All rows are made from the same 10 directions, up to rounding. Whole rows:
In the rows, zero is written as 128.
121 135 159 110 134 87 146 115 166 152 128 39 119 129 74 151

138 118 133 104 116 64 126 136 192 139 144 94 158 101 126 97

94 103 176 141 164 95 88 147 145 113 174 156 93 155 173 149

159 143 152 107 87 122 109 150 105 114 99 139 188 100 131 151

141 154 141 148 163 146 163 97 85 97 121 126 137 98 114 146

130 140 195 128 121 106 126 100 147 159 154 137 151 112 127 131

152 147 113 102 88 154 157 130 109 145 102 113 177 122 122 128

172 156 138 114 163 89 171 130 130 77 166 118 147 72 167 109

117 89 136 122 108 138 96 162 136 96 174 163 136 116 102 90

119 138 199 133 105 135 117 116 117 189 139 156 133 154 148 146

123 114 162 156 106 123 90 99 137 148 121 189 175 94 108 101

134 134 203 133 104 125 133 146 92 179 124 124 129 142 115 133

The start of a row, then its end:
132 140 106 112 116 162 168 148 101 161 121 96 96 173 -> 137 129
130 145 111 113 117 108 133 117 155 167 93 90 127 149 -> 144 152
123 108 76 115 90 191 112 165 95 109 123 187 155 153 -> 163 115
173 143 110 139 102 109 135 142 106 156 70 125 135 101 -> 121 92
134 121 95 155 180 118 148 135 107 84 138 166 127 111 -> 191 96
94 82 117 114 116 102 108 171 175 162 156 112 103 176 -> 143 96
165 135 151 144 117 71 139 130 141 176 112 129 135 91 -> 133 66
136 137 189 123 134 86 116 122 147 130 164 160 164 108 -> 184 134
151 162 94 97 149 124 169 125 125 82 115 63 135 113 -> 129 170
115 122 175 122 153 75 160 122 153 149 147 81 165 124 -> 140 127
153 156 143 122 99 141 130 112 111 147 107 158 171 112 -> 152 138
124 124 147 144 129 126 120 131 116 144 112 99 82 134 -> 68 131
108 120 143 119 98 145 103 106 162 162 156 169 149 145 -> 143 124
108 132 123 136 134 132 112 97 122 115 78 132 190 125 -> 136 184
133 120 130 109 129 132 166 162 104 111 143 105 163 128 -> 140 115
128 130 102 87 126 125 179 136 156 131 152 63 145 139 -> 126 119
124 100 143 136 107 142 127 163 108 153 153 164 126 141 -> 135 74
119 135 110 100 112 152 118 130 154 132 142 74 53 161 -> 67 159
111 145 165 139 176 104 139 78 151 119 146 95 110 118 -> 110 168
121 129 207 143 151 105 134 122 99 116 132 116 163 106 -> 109 157
120 115 144 161 148 143 146 113 112 137 149 120 79 116 -> 55 85
156 136 128 134 147 121 141 160 84 84 121 127 121 104 -> 135 124
135 135 172 134 172 104 155 145 81 77 130 115 170 105 -> 158 161
102 109 148 131 122 160 156 146 81 146 112 102 159 158 -> 101 139
102 109 185 125 104 123 88 146 123 149 130 152 162 153 -> 142 159
124 107 120 145 110 144 123 118 140 152 152 182 139 117 -> 126 60
135 96 128 131 118 62 100 158 159 121 110 129 176 92 -> 131 87
145 147 92 147 138 146 143 104 116 139 116 170 116 124 -> 172 105
113 101 97 80 72 155 113 157 155 119 139 124 190 142 -> 117 125
133 117 92 114 136 132 148 151 107 69 111 111 191 104 -> 130 131
101 107 93 88 95 170 123 153 140 120 145 126 160 168 -> 141 144
156 138 60 122 156 137 156 164 108 80 129 89 43 130 -> 119 112
125 125 101 140 112 161 116 100 117 109 90 135 161 100 -> 64 131
153 168 164 136 99 146 106 81 121 152 105 152 128 102 -> 94 157
150 141 105 126 145 130 133 126 115 67 128 143 147 89 -> 140 132
110 124 128 149 172 155 113 115 100 52 138 133 99 114 -> 86 169
174 149 126 115 101 121 102 173 113 126 128 148 66 129 -> 152 122
152 136 173 155 104 88 83 142 96 155 57 163 160 108 -> 147 144
156 147 126 111 119 94 119 140 162 145 143 115 75 128 -> 148 118
140 139 116 126 93 183 146 154 63 159 88 129 117 163 -> 122 135
84 79 94 128 152 119 115 138 177 105 173 122 108 145 -> 117 97
104 88 153 158 132 110 125 172 98 175 114 137 116 167 -> 147 94
111 127 147 168 138 142 110 85 134 166 131 151 70 135 -> 87 115
98 103 142 102 119 133 103 194 91 95 104 98 156 177 -> 144 203
76 111 132 132 117 203 119 91 125 142 159 172 144 167 -> 116 146
126 129 101 112 125 111 99 100 192 98 143 120 128 100 -> 100 134
137 144 172 151 156 138 175 80 115 132 173 148 143 87 -> 112 90
108 120 183 152 130 110 112 124 107 161 95 127 150 141 -> 122 156
133 141 85 116 119 165 108 125 118 85 101 104 92 128 -> 71 172
108 101 100 112 114 128 84 133 167 88 141 156 168 119 -> 133 132
103 94 106 130 121 154 112 123 149 104 157 146 138 119 -> 82 97
101 123 64 141 162 159 186 103 120 149 110 104 129 165 -> 153 115
134 145 147 94 135 154 171 104 154 108 229 142 139 113 -> 149 107
113 125 165 115 134 114 150 135 122 138 127 77 155 142 -> 115 158
126 133 102 108 114 138 156 118 159 167 140 86 100 151 -> 108 109
103 111 131 100 124 81 134 125 193 158 138 81 173 144 -> 147 131
98 114 115 145 123 114 74 101 145 121 54 115 163 125 -> 84 183
116 126 158 98 126 141 134 140 117 85 154 114 183 125 -> 127 172
138 165 105 131 141 133 131 72 158 142 127 138 95 126 -> 150 146
86 94 197 127 156 163 147 151 95 89 222 146 140 144 -> 118 126
